The same things were measured in two ways. Each way mixes the same 12 hidden numbers, adds some noise and spreads widely along 6 directions of its own, which tell nothing about the thing.
Some things both ways: the first way, then the second way.
[21, -10, 4, -15, -1, 0, 32, -14, 15, -22, 16, 5, -18, -6, -49, -10, -2, -32, 18, -37, -1]
[19, -1, 6, 11, 34, -4, 1, -24, 40, -12, -29, 20, 23, -14, 12, -11, 23, -7, -34, 16, 7, -6]

[-1, -9, -32, -8, 2, -5, 1, -1, 22, 32, -15, 22, -26, 15, -19, -34, 12, 50, -14, -2, -16]
[8, -12, -1, -23, 32, 9, -1, -63, 60, 22, 6, 53, -9, 45, 3, 0, -13, -16, -34, 19, -5, -47]

[13, -16, 5, -29, -4, 4, 18, -7, 51, 6, 52, 26, 0, 35, -3, 3, -21, 23, -2, 4, 31]
[-32, -8, 10, -21, 10, 28, -7, 4, 3, 27, -11, -35, -14, -23, 21, -32, -4, 1, -5, 3, 47, -2]

[17, -35, -62, 6, -20, 28, -20, -14, -29, -30, -16, 7, -8, -34, -44, 2, 13, 39, -9, -8, -7]
[5, 15, 25, 5, 31, 22, 15, -4, -8, 15, -10, -15, -39, -17, 7, -30, 17, -69, 22, 4, 18, -58]

[-41, 29, -7, 3, 6, 37, 9, -10, 10, 21, -13, -44, -13, 54, -2, -2, -1, 41, 30, 16, 8]
[1, -9, 33, -10, -23, -4, 20, -7, -13, 13, -15, -33, -28, 37, -4, -2, -11, 4, -15, -10, 32, 23]

[41, -37, -17, -30, -19, 42, 19, -57, -27, -8, -1, 2, -6, 47, 0, 22, -12, -3, 20, 6, 38]
[6, 5, -32, 21, 30, 18, -17, 3, 12, -14, -14, 20, 32, -76, 25, -18, -9, -9, -13, 14, 8, -24]

[-11, -5, 31, -29, -17, 17, 9, 8, 40, 19, 19, -19, 4, 38, 31, 6, -10, 22, -24, 45, 10]
[-32, -20, 9, -18, 1, 37, -2, -16, 0, 29, 19, 7, -25, 23, 19, -17, -32, -3, -29, 5, 37, -10]

[9, -10, 4, -9, 37, 0, 27, 6, 21, -1, -4, 59, 4, -30, 0, -4, -16, -42, -6, -9, 12]
[-18, -17, 16, 8, -18, 12, -2, 40, -47, -2, -6, 36, -45, -28, -11, 18, -6, 7, 13, 3, 14, -4]

[5, 22, 17, -15, 1, -4, 12, -12, -2, -8, 18, 10, 8, 19, 7, 10, -16, -25, 15, -4, 43]
[-17, -19, 6, -16, 24, 23, -12, 6, -10, -22, 1, 56, -40, -2, 13, -9, 38, -6, -22, 11, 17, -62]

[28, -39, -1, -11, -1, 16, 8, -16, -12, -42, 1, 34, -18, -4, -34, -2, -1, -30, 13, -3, 13]
[-2, 9, -6, 13, 20, 7, -2, -16, 5, -17, -1, 26, -30, -8, 10, 10, 4, -14, -31, 6, 2, -52]

[14, -4, 14, -28, -36, -20, 4, -30, -2, 16, 29, -29, -12, 41, 4, 7, -6, 11, -7, 38, 31]
[-13, 6, 17, -18, 61, 26, -16, -58, 41, 52, -19, -11, -3, 26, 32, -17, -15, -21, 8, 19, 13, 3]

[-5, -5, 27, -33, 0, 0, -17, 0, -23, 10, -10, -1, -7, -9, 35, -12, 16, -43, -26, 9, -24]
[5, -36, 59, -18, 24, 12, -19, 32, -25, -4, -17, 57, -10, -5, -16, 33, 34, 9, 11, 13, -11, -2]

[24, -8, 14, -17, -49, -6, 20, 15, 6, -6, -6, -19, 4, -8, 9, 27, -7, -16, -7, 45, 37]
[-39, -8, -4, 15, 44, 26, -21, 2, 15, -10, 8, 66, -21, -10, 6, 5, -14, -17, -5, 32, -3, -40]

[-45, -23, -14, 4, 45, 28, -30, 11, -42, -12, -22, 31, -8, -8, 14, -13, 2, -1, 0, 5, 3]
[-9, 18, -11, 14, -7, 1, 13, 16, -5, -18, 26, -43, 4, -38, 0, -44, -6, -34, 4, -1, 10, -17]

[-32, 20, -11, 2, 28, 10, 8, -3, 12, 30, -23, -18, -24, 11, -19, -27, 22, 14, 5, -1, -14]
[0, -16, 9, -8, -20, 1, -13, -16, 27, 13, 2, -6, 6, 4, -19, 37, -18, 39, 0, 2, 2, 24]

[-3, -12, -18, 6, 5, 23, -9, 7, 3, 2, -17, 31, -17, 2, -5, -4, -4, 15, 0, 14, 8]
[-31, -20, 22, 7, 42, 13, -6, -14, 33, 16, 3, 9, -39, -21, -2, -14, -3, -26, -13, 23, 7, -49]

[-27, 3, 12, 5, 22, 24, -7, -16, -41, -10, 4, 12, -13, 2, -3, -12, -9, -11, 2, 11, 6]
[-19, -5, 26, 3, 28, 18, 3, 13, -16, 26, -20, -31, -32, -19, 29, -30, 18, -30, 4, 1, 32, -6]

[3, -5, -17, 9, 20, 23, 17, -28, -38, -17, -26, -6, 1, 15, -18, 11, -12, -6, 64, -22, 15]
[-3, -33, -32, 24, -2, -11, -30, 11, 45, -13, 2, -10, 19, -33, 4, 13, -17, 10, -8, 2, -6, -18]

[-22, 5, -35, 14, 4, 11, -20, 7, -34, -22, -8, 2, -4, -39, -45, -17, 18, 44, -4, 0, -10]
[-18, -15, -29, -14, 19, 16, -19, -39, 55, 18, 24, -8, -22, 30, 18, -11, -6, -22, -5, 6, 6, -63]

[-13, 12, -23, 23, 8, -6, 14, -1, 23, -25, 8, 37, -23, 1, -57, -15, -35, 22, 2, -28, 15]
[-7, -4, 0, -12, -51, -22, -31, 23, -16, 12, 20, -63, -42, -29, 21, 17, -1, 16, 15, -35, 22, 26]

[-40, 15, -4, 4, 35, -19, 3, 20, -6, 23, -34, 1, -5, -14, 7, -24, 9, -6, 7, -3, -13]
[-1, 9, -14, -2, -38, -15, 3, 6, 6, -2, 30, -6, 12, 10, -16, 3, -31, 1, 11, -11, -8, 22]

[-14, -33, 1, 3, 11, 15, -9, -8, 4, -2, 10, -1, -10, -18, -12, -42, 26, -18, -43, 6, -12]
[27, -15, 42, 12, 1, 2, 17, -23, 0, 35, -25, -36, -27, 9, -14, 36, 13, 7, 27, 11, 2, 31]

[5, 1, 30, 0, 13, -19, -3, -29, -5, -4, 1, -1, -16, 16, 3, -7, -21, -39, -3, -4, -6]
[-6, 5, 14, 11, 7, 13, -29, 2, 12, 46, 11, -45, 15, -61, 25, -6, -14, -13, 17, -20, 7, 27]

[-29, 33, -13, -26, -18, -4, -4, 18, 21, 0, -1, -31, 25, 10, 25, 12, 0, 25, -6, 9, 14]
[11, -33, 3, -31, -15, -21, 5, -38, 5, 8, 9, -3, -30, 88, -9, -2, -28, 11, 17, 9, -8, 9]

[45, 7, 28, -12, -47, 5, 15, -32, -10, -20, -18, -37, -8, 29, -12, -1, 12, -23, 15, 18, -1]
[-27, 3, 10, 8, 1, 19, -22, 48, -37, 27, -8, 4, -13, -56, 8, 46, 8, 22, 0, -19, -7, 2]

[-32, 10, 15, -10, 47, -28, 6, 19, 6, 15, 18, 28, 33, -24, 23, -49, 13, -16, -1, -26, -18]
[-18, -46, -13, -4, 26, 33, 4, 23, 5, 21, -27, 39, -19, 25, 13, -9, 14, -22, 1, 17, 21, -55]

[2, 13, 11, -20, 10, 11, 18, -1, 38, -21, 33, 34, 3, -7, -22, -2, -15, 5, -8, 0, 4]
[1, -12, -24, -4, -5, 7, -10, -6, -2, -23, -15, 37, 17, 12, 11, -3, 0, 31, -26, 0, 13, 0]

[-43, 16, 4, 7, 23, 47, -8, -14, -43, -9, -57, -19, -35, 6, -15, -27, 19, -10, -4, 8, -37]
[24, 27, 26, 28, -8, -18, 24, 27, -48, -6, -23, -39, 36, -43, -7, -3, 6, 10, 6, -9, -10, 74]

[-4, 28, 0, -1, 8, -23, 1, -1, 18, 1, -9, 33, -19, 11, -24, -43, 12, 2, -4, -18, -9]
[-23, 15, -1, -13, 2, 0, -8, 17, -13, 29, 0, -19, -12, -37, 6, 8, 15, 16, 3, -14, -5, 1]

[-4, 17, -12, -28, -18, 10, 21, -13, 33, -2, -1, -52, 1, 41, -17, -3, 28, 11, 19, -9, 16]
[5, 26, -10, 2, 1, 35, 22, 12, -34, -33, -22, 48, 0, -7, -2, -2, 16, -10, -26, 2, 28, -51]

Other things, the second way, with their names:
z963: [31, 22, -8, -19, -15, -41, 19, -10, -31, -37, -11, 7, 18, 39, -5, -2, 1, 29, -13, 1, -21, 41]
z892: [7, 23, 5, 13, -8, 2, 43, -30, 3, 12, 7, -9, -16, 34, -24, -1, 11, -14, -9, -4, -6, -16]
z671: [12, -50, 12, -13, 0, -11, 2, -17, 30, -11, -13, 21, 25, 59, -22, 12, 8, 41, -13, 19, -9, 25]
z707: [6, -8, -14, -26, 0, 18, -18, 8, -24, -24, 23, 50, -10, 21, 14, 13, 30, 2, -7, -4, -8, -45]
z349: [20, 10, 39, 27, 43, -10, 12, 15, -6, 2, -32, -8, 36, -32, -12, 3, 33, -11, 18, 12, -32, 33]
z40: [0, -8, -21, 8, 12, 3, -15, 5, 40, 10, 7, -1, 50, -26, -4, -10, -10, -8, 13, 1, -16, -6]
z640: [20, -4, 1, -13, -20, 14, -8, -1, -35, -16, -8, 16, -17, 46, -1, 40, 4, 12, 9, -17, 2, -23]
z482: [-10, -12, -12, -15, 21, 27, -26, 17, -9, 15, -25, -28, 1, -26, 32, 4, 6, 10, 36, 20, 26, 9]
z376: [-13, 10, 17, -3, -25, 12, -9, 32, -45, 2, 15, -30, -25, -23, 19, -14, -8, -19, 4, -30, 30, 2]
z112: [27, -6, -2, -7, 44, 19, -8, -31, 20, -18, -19, 45, 47, 8, 6, -3, 2, 0, -17, 23, -9, -21]
z835: [9, -15, 18, -5, -3, 3, 17, -12, -7, 31, -17, -36, -22, 20, -24, 29, 24, 22, 29, 3, -10, 3]
z518: [17, 7, 23, -4, 34, 5, 21, -4, -5, -3, -40, -1, 32, 24, -8, -28, 17, -22, 9, 6, 0, -2]
z814: [0, 22, 24, -6, 23, 26, 19, 16, -41, -45, -18, 59, 4, 11, -9, -12, 24, -17, -18, 13, 11, -30]
z4: [3, 1, 16, -7, 16, -3, -3, -33, 32, 14, -7, 1, 7, 23, -17, 16, -28, 0, 14, 18, -13, 10]
z654: [2, 36, -7, 5, -28, -17, 17, 15, -26, -37, 20, -9, 41, -20, -17, -14, 1, 23, -30, -18, -12, 31]
z154: [50, 23, 38, 9, 3, -14, 23, -49, 0, -17, -17, -26, 0, 15, -16, -7, 14, -15, 9, 0, 0, 17]
z872: [14, -1, 8, -5, 20, 3, 2, 3, -3, -40, 5, 40, 48, 3, -6, -27, 7, -2, -13, 19, -10, 13]
z269: [-33, -6, -21, 20, 40, 33, -20, 8, 13, 14, -16, -32, -2, -35, 27, -5, -23, -15, 14, 22, 18, -25]
z476: [6, 18, -11, 7, -7, -25, 34, -48, 30, 1, 5, 4, 9, 37, -24, -17, -31, 3, -29, 3, -15, 5]
z412: [-6, -7, -10, 4, 27, 16, -2, -4, 18, 1, -38, -6, 22, -4, 8, -15, 2, 2, -4, 10, 17, -16]
z306: [-10, 23, 16, 14, -2, -9, -6, 55, -28, -20, -33, 13, -1, -40, -3, 12, 12, -10, 9, -12, 10, 7]
z21: [20, 29, -21, 16, -48, -27, -3, 1, -6, -23, 25, -21, 5, -8, -7, 16, -24, 0, 9, -25, -12, 19]
z937: [-1, 24, -40, 15, -26, 4, 7, 7, -5, -17, 53, 6, -5, -34, 3, -16, 8, -23, -7, -14, -8, -36]
z820: [-1, -6, 17, 30, 7, 25, -8, 20, 8, -28, 6, 24, 19, -35, -12, 1, -9, -26, 5, 12, 10, -14]
z500: [7, -32, -9, -15, -15, -13, -2, -24, 22, 23, 28, -16, -55, 38, 12, 13, 14, -6, -1, 0, -1, -24]
z627: [3, 17, -8, 32, 26, 1, 7, 15, 9, -2, -46, 14, 0, -17, 13, -2, 14, -38, -6, -5, 9, -33]
z859: [21, -7, -1, 22, -29, -8, 2, 10, -3, -4, 12, -52, 39, -16, -12, -6, -25, 5, 41, 0, -3, 63]
z801: [6, 14, -67, -9, -14, -27, -25, -37, 33, -20, 23, -19, 24, -5, 15, -4, -38, 32, 0, 3, -18, 5]
z648: [-38, -16, -26, 11, 3, 23, -16, 48, 6, -7, 8, -7, -13, -31, 9, -2, 10, -16, 17, 10, 17, -41]
z939: [4, -13, 27, 3, 17, 13, 11, 2, -16, -2, -30, -18, -1, 8, -5, -12, -4, -9, 4, 7, 14, -7]
z521: [-5, -60, 25, -10, 20, -3, -39, -52, 67, 22, 14, 56, -21, 27, -11, 36, -15, 31, -15, 20, -17, -5]
z406: [29, 22, -3, -1, 22, -6, 4, -32, 5, -33, 2, 42, 25, 22, -5, 3, 20, 0, 0, 14, -28, -1]
z942: [37, -5, 20, -5, 3, -8, 9, -51, 38, -18, -5, 24, 18, 53, -16, 3, -14, -6, -3, 19, 1, 19]
z743: [-48, 27, -11, 3, -34, 9, -5, 63, -42, -16, 34, -25, -22, -36, 5, 2, -1, -2, -9, -24, 16, -9]
z711: [7, -52, 36, 3, 38, -10, -9, -47, 81, 51, -22, -27, 21, 24, -11, 12, -9, 17, 2, 28, -13, 39]
z862: [30, 10, -2, 11, 13, -16, 19, -29, 9, -33, 15, 42, 8, 30, -20, -17, 13, -29, 0, 9, -32, -28]
z877: [-58, -30, -9, 3, 2, 15, -43, 52, 22, 28, 8, -38, 13, -35, 13, -6, -23, 1, 23, -12, 14, 2]
z773: [24, -15, 17, 15, 2, -10, 9, 9, 8, -3, -7, 9, 10, 7, -25, 2, 22, -23, 26, -6, -20, -15]
z733: [-2, -12, -76, 8, -13, -4, -26, 7, 12, -34, 38, 1, 38, -29, 16, 4, -25, 32, -10, 12, -19, -10]
z971: [26, -4, 28, 4, 18, -11, -5, -16, 18, -10, -20, 9, 21, 5, -2, 8, 10, 3, 9, 18, -5, 41]
z311: [31, -6, 17, -20, -13, 2, 8, -25, -11, -1, 16, 22, -19, 32, 0, 14, 8, -4, -21, -8, -3, -18]
z739: [14, -11, 7, 11, -30, -21, 8, -12, 24, -3, 26, -9, 7, 25, -14, 8, -13, 0, -14, -7, -6, 27]
z146: [-6, 7, -15, 4, 7, 26, -5, 17, 4, -27, -11, 26, -13, -36, 16, -15, 13, -29, -22, 2, 41, -65]
z931: [8, -6, -33, -4, -56, -45, 4, 34, -5, -12, 25, -30, 20, 10, -5, 13, 9, 30, -17, -32, -23, 30]
z620: [-7, 6, -11, 10, -54, 6, -3, 22, -31, -13, 45, -33, -23, -38, -17, 14, -2, 14, 28, -18, 3, 2]
z964: [24, 28, -4, 0, -2, -12, 20, -22, 0, -7, -2, -61, 49, -10, -3, -36, -7, 4, -4, -6, -3, 34]
z100: [8, -28, 11, 8, -12, -5, 2, 2, 2, -17, 8, -16, 38, 24, -39, 31, -20, 43, 20, 19, -27, 44]
z664: [-5, 9, -2, 7, 14, 1, 2, -13, 2, -14, 14, 22, -22, -14, -5, -18, 7, -20, -3, 4, -6, -38]
z784: [-6, 30, -18, 29, 30, 11, 13, -22, 25, -26, -17, 2, 1, -16, 5, -23, -13, -37, -26, 12, 15, -53]
z149: [-35, -8, -18, -13, 28, 14, -33, -36, 45, 15, 29, -6, -15, -5, 32, -13, -26, 3, -12, 23, 13, -5]
z988: [8, -13, -12, 4, 7, -18, 6, -56, 46, 3, 17, 9, 13, 28, -20, 2, -10, 27, -13, 15, -30, 7]
z619: [-30, 20, 4, 10, 37, -3, -2, 17, -8, -3, -19, -41, 22, -33, 19, -38, -15, -6, 5, 17, 8, 37]
z368: [25, -27, 9, -2, 25, -23, -14, -35, 59, 15, -6, 10, 10, 31, 0, 15, -5, -14, 0, 11, -25, -4]
z78: [-18, -26, 22, -37, 5, 36, -28, -9, -7, 17, 0, 42, -43, 42, 6, 44, 5, 20, -6, 0, 15, -35]
z34: [-17, -22, 24, -16, 31, 2, -20, -15, 24, 4, 6, 12, 4, 11, -18, 5, -4, 13, 17, 22, -23, -1]

Some of these things the first way, each followed by its name:
[11, 3, 8, 4, -26, -18, -28, -6, 11, 4, 15, -31, 38, 13, 49, 7, -1, -11, 1, 13, 16] | z773
[-39, -3, -1, -18, 39, -15, -19, 13, 37, -14, 5, 39, -16, 21, -6, -38, 4, 1, -15, -28, -24] | z964
[-52, 8, 6, 8, 45, -3, 1, 5, -22, 35, -50, -16, 0, 44, 41, -16, 0, 13, 24, 18, 10] | z100
[-29, 18, -12, -15, 13, 30, -13, -15, -13, -4, 5, -18, -2, 9, -8, -14, 25, 19, 11, 5, -10] | z412
[-15, 12, -13, 7, -6, 26, -3, -4, -10, -32, -17, -5, -17, -7, -34, 14, -22, 27, 0, 6, -10] | z376
[-44, 14, -10, -1, 13, -7, -11, 23, 13, 3, -11, 22, -29, -15, -18, -42, 18, -8, -11, 0, -24] | z306
[24, -28, -16, -48, -38, 24, 10, 8, 1, -47, 4, 27, -12, -19, -39, 1, 12, 10, -16, -1, -11] | z963
[-17, 0, 9, -9, -21, -9, 0, 24, -7, -12, 11, -40, 30, -16, 13, -6, 20, -15, 2, 5, 20] | z648
[-29, 1, -18, -27, -7, -13, -13, 5, 39, 17, -6, 1, -19, 47, 4, -34, 8, 44, -33, -3, -17] | z112
[13, 18, -11, 20, -13, -17, 29, 23, 23, -29, -21, 15, 5, -9, -53, -27, -14, 36, 30, -42, -22] | z931
[-15, 49, -3, -13, 3, -21, 5, 9, -16, 2, -45, -34, -6, -4, -4, 12, 7, -12, 27, -12, 0] | z34
[22, 20, -26, 12, -5, -38, 28, -15, 13, 23, -31, -19, 10, 33, -12, 3, -23, 37, 52, -32, 15] | z40
[3, 0, -10, 2, -3, 11, -17, 1, 0, -19, -2, 27, -2, -16, -2, 7, -5, -8, -13, 15, 19] | z664
[-13, 30, 3, 15, 0, -31, 7, 24, 25, 3, -3, 3, 11, 2, -3, 0, -29, 34, 29, 3, 0] | z877
[21, 5, 40, -17, 13, 0, 5, -10, 7, 0, 14, 12, -2, -27, 15, 16, -7, -64, -10, 14, 3] | z521
[2, -1, -20, 27, 5, 12, 5, -9, -2, -8, -17, -1, 9, 2, -12, 13, -17, 18, 3, 10, 43] | z620
[-43, -5, -4, -21, 12, 12, -8, 14, -3, 11, -5, -34, -15, -25, -5, -10, 29, -14, -25, 8, -20] | z942
[-24, 0, 2, 23, 28, 4, 14, 25, 3, -9, -29, 7, -13, -39, -34, -22, -6, -2, 1, -14, -30] | z739
[32, -11, -20, 18, -24, -29, 20, 9, 23, -20, -35, 23, -23, -13, -58, -26, -15, 20, -1, -30, -23] | z349
[11, 3, -4, 36, 38, -28, 28, -22, -30, 6, -32, 28, 4, 17, -9, -4, -37, -13, 43, -22, 51] | z937
[4, -28, -10, -36, 14, -13, -1, -6, 11, -28, 29, 66, -4, 8, -6, -6, -10, -17, -6, -8, 32] | z801
[-12, -12, -22, 0, 13, 14, -6, -9, -7, -1, -26, 21, -26, 10, -24, -29, 1, 33, -17, -11, -24] | z311
[-17, -3, -38, 18, 24, 32, -9, -33, -26, -18, -21, -1, -31, -1, -48, 3, -1, 11, 11, -10, 7] | z154
[11, 17, 4, 12, 11, -19, 39, -7, 35, 9, -31, 22, -19, 71, -16, 3, -45, 26, 56, -11, 34] | z654
[-20, 12, -4, -27, -22, 2, 10, 21, 12, -38, -19, -24, 14, 9, -6, -7, 11, 3, -13, -16, 3] | z733
[-6, -30, -30, 27, 31, 21, -2, -26, -53, -9, -30, 37, -27, -6, -27, -3, -17, 12, 23, 14, 16] | z21
[-11, 20, 19, -6, 29, -10, 31, 4, 12, 16, 3, -3, 16, 13, 4, -6, -14, 0, 38, -17, 9] | z671
